There are 9 hidden switches. A switch that is on adds its own fixed numbers to the row, and there is some noise. The rows also spread widely along 11 directions, which tell nothing about the answers.
Some rows, each with its switches (1 for on, 0 for off) after it:
[ 28.9  30.7  -0.3  27.7  -7.3  32.5   7.0  19.4  28.1 -11.9 -32.8 -11.5
  17.2  13.7  40.6  -2.3   3.9  20.2  18.4 -36.2   1.3  -7.8 -23.2 -25.7
 -12.1]	1 1 1 0 0 0 0 1 1
[  6.7  17.4   8.1   3.3  18.9  -1.8  27.2  18.4  52.7 -29.4  -9.1  -7.9
  28.7  18.4  -1.1  -6.5 -10.9  32.3  32.4 -11.2  18.5   6.1   6.8 -22.6
  22.9]	1 0 0 1 1 0 0 1 1
[ 18.5  23.4   2.2  -9.9  -5.7   4.7   6.7  31.1  53.5  -1.5   0.0  -2.5
  -6.8   0.3   2.8 -17.5   3.9  20.4  21.5 -37.2  24.1  15.3  14.8 -17.9
  -4.8]	1 0 0 1 1 0 0 1 0
[  5.6 -17.2  -5.9 -28.1  22.3  -4.7  15.4  -1.0  17.3   5.4   9.3   4.0
   0.4  23.3 -30.5 -19.6 -19.6  -2.8  11.1 -33.2  16.7  24.8  18.5  -5.3
   5.9]	1 0 1 0 0 0 0 1 1
[ 16.3   2.8   5.6   6.8  -2.9   2.5   5.2  31.0  40.9 -43.2 -15.4 -13.8
   7.9  -5.5  -0.6  14.3  -5.1  34.6  44.8 -16.2  -9.6  -1.8  12.5 -12.4
   9.0]	1 1 1 1 1 1 1 1 1
[ 23.1 -14.9  -5.3  -5.0  33.4 -15.7  41.8   0.3  23.5 -20.0   9.8   6.8
 -11.0  15.2  -3.7  17.9 -14.0  26.6  29.1   5.7  11.6  -1.0  19.7 -23.8
  15.0]	0 0 1 0 1 0 0 1 1
[ 10.4  12.8  -9.2 -15.0  11.1   3.0  48.8   8.1  48.3   7.3  13.1   7.0
  18.9   1.1   4.9   9.8   3.9  26.3  21.4  -8.6  50.0  27.1  30.5 -19.8
  11.7]	0 0 1 1 1 0 0 1 0
[ 38.5  -0.7   0.1  15.7  -8.5  11.2   9.3  -0.4  28.6  -9.6   2.5  25.8
   0.9  -0.3  -5.9  15.3  31.8  19.6  16.4 -47.7  -6.1  -2.5  26.5 -12.6
  -5.5]	1 1 0 0 1 1 0 1 1
[ 33.6  -3.4 -21.5 -20.2  26.4  32.3  40.7 -26.4   7.9   2.7 -10.4  -8.8
  -4.6  -2.5  39.0   6.6  -1.5  -3.2  34.5 -29.0  -6.8   6.5  32.1  -0.1
 -11.8]	0 0 1 1 0 0 0 1 1
[-18.5  -7.7  -6.2 -34.7  22.8  -4.5  15.2   1.4  24.3 -10.0  17.7 -26.7
  13.4   6.0 -15.6  -6.5 -38.0   3.3  34.7  -4.1   5.2   1.2   0.0  10.5
  11.4]	0 1 0 0 1 0 0 0 1
[ 11.5   3.3   5.9  -1.4   2.4 -26.4  12.4  23.2  39.1 -37.2  -2.3  13.8
 -32.2  15.9 -23.2  27.8   5.3  42.7  50.7 -12.7   2.0 -13.1   7.9 -23.1
   6.2]	0 1 0 1 1 0 0 1 1
[ 15.1 -10.6  -1.9  -4.8  22.0  -4.1  41.6  -0.9  30.3   5.5  29.8  -7.4
   9.2  -3.7   6.0  28.4 -24.1  21.8  15.4  14.9  17.0   1.2   5.0 -14.8
  18.8]	0 1 1 0 0 0 1 1 1
[-23.2 -15.8  -4.7   0.0 -24.3  -5.8  14.2  25.1  21.3 -15.6  -3.7  20.3
   0.4  18.9 -23.3  34.3  28.9  26.0  14.4 -13.3  27.2  11.3  -7.7 -13.0
   0.3]	0 0 1 0 0 1 0 0 0
[  6.6   8.9 -17.5  -5.8  -0.5   4.1  17.5  17.3  16.2  -8.5  -0.4 -17.6
   4.9  18.5   3.7  -2.4 -10.9  26.3  10.1  -0.4  29.7  29.5  -6.5 -15.7
   2.8]	0 0 1 0 1 0 0 1 1
[-10.3 -15.7  -7.6 -19.0  25.9 -14.6  21.8  12.3  24.7 -20.1  16.4 -27.7
 -20.7  15.4  -2.1  21.4 -37.9  17.3  34.2  19.5   0.6   7.4 -26.5 -11.6
  16.1]	0 1 1 1 1 0 0 1 0
[  9.1   3.6  -6.1 -22.8  -5.0  -3.5   2.2  28.5  37.4 -17.7  -1.5  -2.3
 -23.4   3.6 -16.9 -12.4   2.4  24.0  40.1 -36.6  11.6  16.7  17.9  -4.6
  -6.9]	0 0 0 1 1 1 0 1 1
[ 18.8  -0.4  -5.6   5.2  -2.7 -10.2  15.0  17.3  21.4 -22.7 -16.7   6.1
 -17.7  30.4  -7.8   9.2   3.9  31.4  12.1  -7.7  19.8  30.3  -0.4 -29.7
   7.0]	1 0 1 1 0 0 1 1 0
[  1.7  20.6   7.8 -13.4  15.3  18.8  31.7  33.4  69.6   7.5  -4.2 -14.9
  20.8  -6.2  12.7 -11.8 -15.7  14.8  34.7 -35.6  26.8   7.0  -4.0 -24.3
   2.9]	1 1 1 1 0 0 0 1 1
[ -8.6  -8.6  25.4   5.1   6.6 -26.4  13.6  14.8  42.2  -2.5  35.0  12.9
  21.9  14.1 -30.0  24.2 -33.9  19.9  13.8  -3.3  15.9 -23.7  -7.9 -12.3
  24.9]	0 1 1 0 0 0 1 1 1
[ 29.6  16.2   1.9  16.0  15.5  24.8  34.6 -27.3  30.9 -20.3  -0.8 -11.1
  45.3   2.1  48.7  13.4 -16.4  12.4  28.1  -8.6  -6.2 -26.1  10.5   4.7
  11.1]	0 0 0 1 1 1 1 1 0
[ 19.4 -14.7  13.3  -1.6  29.6   1.3  30.9  11.7  37.8 -25.8  -8.2   2.8
  -9.5  -9.2   9.2   6.3  -6.9   0.5  47.2 -25.5 -18.6 -21.7  18.0 -20.9
   7.5]	0 0 1 1 1 0 1 0 1
[ 13.3  27.6 -15.4 -32.3  -8.8   1.3   9.1  12.9  32.3  -3.9  -1.8 -12.2
 -10.7  -8.6  12.5  -5.0 -19.0  27.7  42.3 -21.8  20.1   7.8  25.4   8.2
 -17.7]	0 1 0 1 0 0 0 0 1
[ 18.6  -5.4  -7.0 -16.7  35.3  -4.0  29.2  10.7  35.3   5.0   9.4 -15.7
 -21.4  13.5   4.8 -27.3 -32.2   3.3  19.9 -16.9  17.4  16.3 -19.0 -22.8
   2.1]	1 0 0 0 1 0 0 0 1
[ 18.4 -13.8  12.6   4.6  34.6 -28.1  32.1  -5.5  37.4 -11.5  10.6  15.1
  -9.4  41.7 -27.0  10.5 -32.9  15.0  30.8 -17.4   9.7  -2.0 -17.5 -33.0
  20.7]	1 1 1 1 1 0 1 1 1
[-10.7   2.2   4.3  16.2 -35.3  28.7  -9.1   3.3   7.8  -4.3   6.3 -17.1
  21.7   6.4  21.8  32.9   7.2  -6.7   0.9 -16.8  -8.5 -10.1 -31.1   6.5
  -4.7]	0 0 1 1 1 0 1 1 0

New rows, each followed by its switches (1 for on, 0 for off):
[  3.1 -16.4  -0.1  -3.9  29.4   3.5  25.5   3.3  18.1 -32.7  -3.3 -10.8
  36.2   9.4  -6.0   3.7 -14.2  18.1  14.6   4.5  -2.4  14.6  24.8  -8.2
  32.2]	1 0 1 0 0 0 0 1 1
[ 17.3  -7.0 -11.7 -27.0   6.4   4.3  19.9 -10.8  20.0   4.8   6.0  10.1
  -8.6   6.5  -9.4  10.8   1.0   7.2  24.7 -31.8   9.3  21.4  33.1  -1.7
  -4.0]	1 1 1 1 0 0 0 1 0
[  2.4  -7.8 -14.1  -2.9  -3.9  16.5  25.1   1.8  16.9  18.6   9.5  -5.2
 -21.3   9.1  20.9  18.3   6.2   2.0   7.9 -16.4  17.5   3.8 -38.8 -13.7
 -16.0]	0 0 0 0 0 0 0 0 1
[ 30.6  13.6 -23.9 -17.2 -13.3   4.5  19.4 -19.3   4.7  -8.1  -9.8  -0.8
   3.7   5.5  15.0  25.3 -10.9  28.6  31.3 -10.6  17.7  16.5  37.2   7.6
 -13.6]	1 1 1 1 0 0 1 0 1
[ 30.2   0.0 -13.7  12.8  -3.1   2.8  -3.5 -18.9 -18.6 -51.5 -11.9 -17.8
  10.8  18.0  21.4  28.4 -21.7  26.6  20.4  13.3 -30.2   0.2  17.3  10.5
   8.7]	1 0 1 1 1 0 0 1 1
[ 17.2  -2.9 -10.0 -11.5  17.6  -6.9  13.8  18.5  19.4 -36.7 -20.2 -17.8
 -21.3   8.5  11.6   2.5 -22.5  24.4  44.2  -2.7  -3.6  -6.0   5.0 -13.1
  -5.2]	1 0 1 0 1 0 0 0 1
[ -4.9 -13.9 -26.2 -22.6  11.9  34.5  29.1  17.9  19.2   1.6  -3.7 -51.5
  -4.0  -9.2  23.4  11.6  -0.9   5.1  13.5   9.9  11.4  39.4 -22.1 -11.2
   0.8]	1 1 1 0 0 0 1 1 0
[-19.3 -28.4  -5.2 -18.5  11.7 -20.2  20.6  17.9  25.2 -35.4  12.3 -17.0
 -22.8  12.6 -18.4  45.2 -14.7  26.5  34.3  26.0   2.9   6.3  -9.6 -10.5
  18.3]	1 0 1 1 1 0 0 1 0
[ -2.4   6.2   6.8   7.0  -0.9  -4.7   1.9  14.0  32.5 -34.2   5.9 -21.6
  31.0   8.9  -2.7  14.0 -24.2  32.1  11.4  16.4  -0.9  10.0  -2.2  -3.9
  30.4]	1 1 0 1 0 0 1 1 0
[ 18.1  27.8  -7.2  -3.2   5.0   6.3  18.3  -9.7  18.5 -28.8 -28.6 -12.1
  31.7  21.7  32.0  -0.3 -36.9  28.1  39.1  -9.6   9.7  -9.4  15.4   4.2
  -1.5]	1 0 1 1 0 0 0 0 1
[ 15.1  25.2   1.0  21.3  -1.1   9.2  10.7 -13.8  17.3 -46.8 -16.3 -21.0
  50.8  20.1  18.7  23.5 -18.7  36.5  29.5  10.6  -6.7  -9.7   5.5   1.9
  22.4]	1 1 0 1 1 0 1 1 1
[  5.0 -16.7 -15.4   7.3  -0.4 -16.6  20.1   4.2  10.3 -11.3  19.6 -10.9
  -7.2  22.3   2.9  28.2 -32.3  27.2   4.3  22.1  21.3  16.3 -41.1 -12.6
   8.2]	1 0 1 0 1 1 0 0 1
[  7.3   6.2  -6.9 -15.7   7.6   7.4  23.8  12.3  40.7  -9.1  -5.6  -0.3
  18.3  10.9  -8.4 -10.8   0.9  27.0  25.5 -27.4  27.8  17.0  21.9  -5.7
   2.5]	1 0 0 0 0 1 0 1 1
[-11.7  -3.5 -13.4 -18.4 -10.3  -8.7  14.8   5.7  23.2  11.2  20.0  -6.1
 -12.7  23.8 -11.1  23.7 -29.3  21.6  26.6 -11.5  28.4  13.9 -32.6  -0.4
  -6.6]	0 1 1 1 0 1 0 1 1
[  8.2  10.1 -18.6  25.5 -21.6  17.4  -3.1  -2.2  -7.2 -20.0  -1.8 -24.3
  22.8  24.5  28.4  26.8 -12.7  24.2  -0.1   8.4   1.2   8.8 -42.5   2.2
  -0.2]	0 1 1 0 1 1 0 1 0
[  6.3  -3.1  15.3   0.0  24.4  -3.0  26.5 -12.2  35.6  -7.4  21.4  -6.6
  20.8   0.7  20.4  11.3 -44.4   2.6  27.9  -1.7  -6.4 -32.7  -5.5   2.5
  16.7]	0 0 0 1 0 0 1 0 1
[ -4.7 -11.9  20.1  19.8  17.7 -10.3  12.8  25.7  38.0 -41.8  -0.7  -4.6
  40.4   5.3 -11.1   1.6 -30.6  21.4  21.3  -2.1 -13.0   2.1 -10.7 -17.1
  40.8]	0 1 1 1 0 1 1 0 1
[ 26.5  24.0  -1.0  15.3 -12.1   5.7  17.5 -18.7  23.8  -0.6   2.9  15.5
  -0.7  20.1  28.9  36.1  -2.2  24.9  23.3 -19.5   6.4 -25.9  -4.4  -4.7
 -12.2]	0 1 0 1 0 0 0 1 0
[ 13.0 -15.9   2.8 -16.2   4.4 -16.7   0.9  -0.8  24.5  -2.6  35.1   8.0
 -15.3   4.5 -34.4   9.1 -12.8   6.4  15.8 -24.8  -6.9  12.3  16.1  -1.2
  11.3]	1 1 0 1 1 0 0 1 1
[ 13.4  -0.8   5.8  -4.7  -3.4 -24.5  -4.4  10.9  19.6  -8.5  18.7  14.5
   8.5  16.3 -23.6 -10.0 -25.7  13.1  -0.9 -16.9  17.9  11.0  18.2  -5.4
   9.4]	1 0 1 0 1 0 0 0 0
[ 13.5  -6.2  -6.9  20.1 -12.4   8.3  12.7  -8.7   6.2 -14.1   4.7   2.0
 -21.3  11.7  25.5  42.4   9.6  10.8  18.5  -6.4 -11.8 -13.9 -30.0 -10.8
  -7.9]	0 0 0 1 1 0 0 0 1
[ 32.4   9.1 -15.6  10.1  23.8  -0.2  48.9   0.2  32.7 -20.9 -18.6  -1.6
  -0.6  32.5  21.2  10.6 -12.6  38.1  35.0  -6.6  27.0  19.6  -9.7 -32.9
   6.1]	1 0 1 1 1 1 0 1 1
[  8.2   6.7  -1.5   3.0  -0.8   4.9  21.7   1.3  23.1 -14.6 -20.5  16.0
  21.5  24.3  -1.5   3.1   3.6  17.1  18.4 -31.7  18.2  16.7  13.1 -16.2
   4.3]	1 0 1 1 0 0 0 0 1
[ 45.5   1.6  -9.6  -8.6  22.0  -2.5  41.4  -7.1  40.0   9.9  20.0   3.2
 -21.4  -3.6  14.3  14.4 -13.3  25.5  36.8 -16.3  18.6 -10.3  13.3 -14.1
  -7.5]	0 1 0 0 1 1 1 1 1
[ 22.7   8.0 -13.4   5.7 -11.2  19.9   9.9  16.0   5.4 -30.7 -31.5  -4.6
  -6.1  -5.6  31.6  15.4  18.4  24.2  31.4 -16.7  -8.6  -6.7  22.8  -7.7
 -15.2]	0 0 1 0 0 0 0 0 1
[ -0.2   1.5 -14.4  20.1 -19.8  28.1  18.1  20.3  21.1 -31.5  -4.4 -38.1
  20.8 -15.1  37.9  50.7  11.0  34.1  20.7  24.6  -3.0  12.2 -24.6  -8.7
  11.4]	0 1 1 1 1 1 1 1 0
[ -4.5  -0.7  -3.5  -8.9   3.8   2.4  43.1  37.6  61.2  -3.8   9.6  -8.9
 -13.9 -11.1  -5.7  31.9  21.1  38.3  31.2   3.0  33.4  23.5  -6.2 -36.0
  12.8]	0 1 0 1 0 0 1 1 1
[ 19.9  17.2 -16.5 -19.0   1.7   4.5  28.5  19.9  40.4   0.9  -6.6 -12.7
  -7.5  -7.9  19.6   3.9 -14.0  31.5  34.1 -13.6  28.9  24.9  13.3 -15.9
  -8.9]	1 1 1 1 0 0 0 0 1
[  6.4   9.3  -8.6   2.8 -11.8 -11.1  -2.3   0.1   8.3  -1.9   7.1  -5.9
  -4.9  38.3  -1.1  18.6 -33.7  23.9   5.5  -0.5  20.6   3.0 -30.7  -5.0
  -4.2]	1 1 1 0 0 0 0 1 0
[  8.8   3.6 -17.9  15.0 -11.9   7.2  41.0 -12.0  15.0 -19.5 -17.7  24.8
  18.9  30.1   9.5  41.2  33.8  32.1  22.9 -11.4  30.7  16.1   7.3 -17.4
   0.6]	0 0 1 1 1 1 0 0 0
[  7.2  11.7  -4.0  -0.1  19.0 -18.4   8.9 -11.8  11.9 -34.7   6.4 -19.8
  15.7  39.9   7.0  -1.6 -52.1  25.5  18.5  19.4   4.4   1.0 -11.0   1.8
  24.1]	0 0 0 1 1 0 0 1 0
[-19.1 -10.8 -10.3 -31.0  21.9  -6.7  22.7   9.7  33.9  -1.7  18.8 -23.8
   1.7  19.6 -20.4   1.3 -28.0  15.4  15.8   9.4  26.8  26.0 -16.6  -6.3
  16.3]	1 1 0 0 0 0 0 1 0
[ -1.2   7.6  -8.7 -30.3 -16.0   5.4 -10.3  10.5  22.6   9.3   9.1  -5.4
 -27.4   8.6 -10.7  -3.3  -4.1   2.8  24.5 -42.0   7.3  10.7   0.4   8.4
 -19.2]	0 1 0 1 0 0 0 1 0
[ 12.6  12.9 -17.7   3.5 -13.2  -1.9  23.9   7.8  27.1  -8.3 -12.8  12.1
  -0.9  34.1  -5.2  22.4   6.7  41.9  18.7 -15.2  38.6  37.1  -8.1 -21.3
  -1.7]	1 1 1 1 0 1 0 1 0
[  0.1  -0.6   0.2 -10.2  31.5   0.6  43.7  -5.8  33.7  -1.4   2.1  -1.5
  12.9  29.8   3.1   6.7 -18.8   9.6  34.2 -15.4  24.6 -13.2  -9.5 -18.3
   6.0]	0 0 1 0 1 0 0 1 1
[ 42.8  -4.5   5.2  14.6  13.2 -23.1  23.7  -3.4  21.5  -1.2  13.7  36.6
 -22.3  17.4   3.1   7.2 -17.1  16.9  11.2 -25.2   6.3  -1.9   9.6 -26.4
   4.0]	0 0 1 1 0 0 0 0 1
[ 26.1  12.7  -6.2  14.1 -12.7  16.9  12.0 -16.8  11.6 -11.9  -5.0   5.8
  30.0  11.4  21.6  21.4  -4.4  20.5  16.7 -19.6   0.6  -0.7  14.6   4.6
   1.4]	0 1 1 1 0 1 1 1 0
[ -9.5  -4.5   7.0  -4.5  25.8  -8.7  23.2  33.3  44.7 -30.1   1.7 -31.1
  25.1   8.1  -5.7   6.1 -32.9  30.1  21.6  24.2  13.3   9.0  -9.8 -19.4
  33.9]	1 1 1 0 0 0 1 1 0
[ -6.8   5.5  18.5   1.9  -1.5  17.5  11.9  30.8  52.8  10.3  16.4  -7.7
  33.7  -8.7  -3.3 -14.3   1.8   3.5   1.9 -29.7  18.3   1.7  -4.5 -13.3
  14.5]	0 0 0 0 0 0 1 1 1
[ 35.1  39.2  -3.0  15.4   4.3   5.8  20.6  13.0  41.3 -18.5 -20.4  -4.9
  21.4  19.4  22.3  -5.8 -16.8  37.8  30.7 -21.7  22.1   8.9   3.3 -27.0
   3.0]	1 1 1 1 1 0 0 1 1
[ 16.8   7.6 -12.7  13.2  -6.3  14.8  13.2   0.5  10.1 -18.5 -11.8 -16.2
   1.7  18.9  35.3  24.1 -10.3  21.2  10.9   3.9   1.6   8.4 -17.9  -9.9
   0.1]	1 0 1 1 0 0 0 1 0
[  4.8  -3.8 -11.5 -30.9  19.9  -3.5  46.0  10.7  45.3  -4.2  -0.7 -12.8
  -9.2  -1.9  -3.1  17.3 -12.9  21.0  51.2  -5.4  29.9  14.6  11.1 -17.9
   1.3]	1 1 1 1 1 0 1 0 1
[ 15.4   4.6  -2.4   3.7  14.3  -5.5  26.7  21.2  43.1 -22.7  14.9 -26.2
  19.2  -5.9  22.6  16.0 -42.6  39.8  26.2  21.8  16.4  -6.7  -5.1 -10.8
  16.0]	1 0 1 0 1 1 0 1 1
[ 14.8  32.6  -3.8   4.1  -9.6  -2.9  14.7  24.0  53.7 -25.8 -14.1  -2.7
  17.1   7.3  11.3   0.6  -7.9  46.2  36.7 -15.7  27.1   7.8   3.7 -13.7
   2.0]	1 1 0 1 1 1 0 0 0
[-14.2  15.5   7.4  -8.0  18.3   3.0  16.7  41.4  50.8 -30.6 -16.4 -20.4
  28.7  12.1  -7.5 -14.6 -12.1  25.3  37.6 -12.0  17.3   1.1  -1.9 -22.1
  18.6]	0 1 1 0 1 0 0 1 0
[-14.4 -18.8   6.6 -16.4  26.9   3.3  26.0  10.6  36.9  -8.4  -3.4   3.3
  16.8  19.5 -33.6  -1.2  -1.9   1.9  28.6 -33.8   8.4   8.8   5.1 -18.3
  17.0]	1 1 1 0 0 0 0 1 1
[ -6.3  -3.3  -3.3  -7.7   3.8 -14.4  22.4   1.0  21.7  -4.2   3.8  19.2
   4.1  30.7 -23.0  10.8  -7.2  13.0  14.2 -19.2  24.8  22.2  -2.7 -16.4
  11.3]	0 1 1 1 0 0 0 0 0
[-19.1  11.8   8.4 -11.1   4.5 -17.3  11.2  30.0  44.5 -37.6 -19.3  -6.6
  10.4  32.5 -25.1  13.7 -21.6  41.0  50.6  -8.8  17.9  -2.3  -6.7 -16.2
  12.9]	1 1 1 1 0 0 0 1 1
[  4.9   0.3  -1.1  -5.3   4.6 -27.8   5.9  -8.2   9.7 -26.2  21.6 -10.8
  14.2  27.4 -19.5  20.3 -52.0  29.3  24.3  17.6   6.8   2.7   2.2   4.6
  22.8]	0 1 1 1 1 0 1 1 1
[ -4.8   6.2 -31.2 -11.0  -6.9  21.5  27.0   6.0   9.3 -24.6 -27.1 -34.5
  13.6  14.9  18.6  16.9  -2.4  27.3  39.5   1.5  19.7  36.1 -18.7  -4.4
  -2.0]	0 1 1 1 1 1 1 0 1
[ 59.0  12.4  -8.9   2.6  13.3   3.1   8.7   0.8  21.4 -17.8 -10.8 -15.4
 -19.0   1.6  31.1  -8.0 -42.2  24.8  34.1 -21.9 -12.7   1.2   7.3  -7.8
  -8.8]	1 1 1 1 0 1 1 1 1
[  0.5  12.6  -4.1  -3.7 -18.4 -16.1 -11.5  36.2  28.3 -48.9 -13.5 -27.7
   0.3  15.8  -3.9   7.4 -31.1  47.7  31.8  12.6  12.4  13.4  -6.3  -1.3
   8.4]	1 0 1 1 1 1 1 1 0
[ 17.6  12.9  -8.4 -22.4  18.7 -12.3   8.4  25.2  36.2 -28.1 -13.2 -13.7
 -12.0  11.1  -4.5 -41.5 -32.5  26.2  42.9 -26.5  12.7  22.9  15.7  -7.2
   2.7]	0 0 0 1 1 1 0 0 1
[ 34.4   1.5 -15.0  10.3   4.5   6.7  23.3   1.7  23.3 -29.1 -11.4 -15.1
 -17.1  12.7  24.6  22.4  -3.4  33.9  31.0   0.7   1.4   8.8 -10.6 -15.7
  -1.4]	1 0 0 1 1 1 1 1 1
[ -1.8 -12.8 -10.4 -10.3  17.9  11.8  45.9 -27.1  12.8 -23.5 -10.0  -4.7
  28.3  10.9  18.1  42.2  -7.6  12.9  40.3   5.3   0.3  -9.3  18.8   3.7
  10.4]	1 0 1 1 0 0 0 0 1
[ 30.8  16.3 -26.1 -18.3   4.3   3.4  21.9 -27.1   5.4 -15.0  -9.5  -5.8
  -2.0  28.7   9.2   7.9 -10.1  28.2  30.8 -10.2  17.8  20.0  27.7   4.3
  -6.9]	1 0 0 1 1 0 0 1 1
[ 42.0  12.1 -12.5   5.1  19.2  23.2  39.5 -18.9  25.0  12.6  13.8  -9.7
  14.5 -20.7  64.5  15.0 -27.5   4.8  15.6  -5.5  -2.4  -4.6   9.4  -5.4
  -1.5]	0 1 1 1 0 0 0 0 0
[  7.9  -8.8 -17.0  -5.7  26.3  17.5  40.2 -25.2   8.2 -29.3 -22.5  -9.7
  10.7  21.4  23.0  15.3  -1.6  10.0  48.9 -13.2  -6.6 -18.0  -1.7   1.0
  -4.0]	0 0 0 0 1 1 0 0 1
[-20.7  -1.7 -17.9 -29.0  -5.1  27.2  15.5   6.7  15.7 -16.4  -3.6 -55.5
  15.9  -3.6  26.1  22.6 -26.4  11.0  47.1   7.2   6.6 -14.6 -16.9  22.7
 -11.0]	0 0 1 0 1 1 1 1 1
[  1.1  -7.9  -0.4 -13.7 -11.9  -3.7  -1.2  15.0  27.6   8.2  23.9   4.0
   1.1  -8.2 -11.1   7.2 -11.2   3.8   1.5 -21.9   7.9  22.5  10.4  -3.4
   5.2]	1 1 1 1 0 0 0 0 0
[ -8.3  14.3  -3.2 -15.1  -2.4   8.8  24.9  11.9  43.5 -17.0 -21.7  -5.4
  -8.8  27.2  -2.4  19.5  13.5  25.3  53.6 -28.1  23.7  -7.5  -9.7 -14.7
 -12.9]	1 0 0 1 1 0 0 1 1
[ 31.6  11.7  -5.6  27.2  -3.1  30.7  16.5  16.1  22.9  -2.3 -19.1  -7.8
  -1.4  -3.2  44.6   9.5   8.8  11.1  11.2 -28.5  -5.4  -2.0 -27.5 -29.0
 -14.0]	1 1 1 0 0 0 0 0 1
[-18.2 -15.5  -6.4 -10.6  -8.6 -17.0  -1.4  17.9  20.8  -7.7  12.5  -5.8
 -16.5  34.7 -31.9   0.2 -19.5  12.6  11.6 -15.3  22.0  19.9 -45.0  -7.9
   0.7]	1 0 0 0 1 1 0 0 1
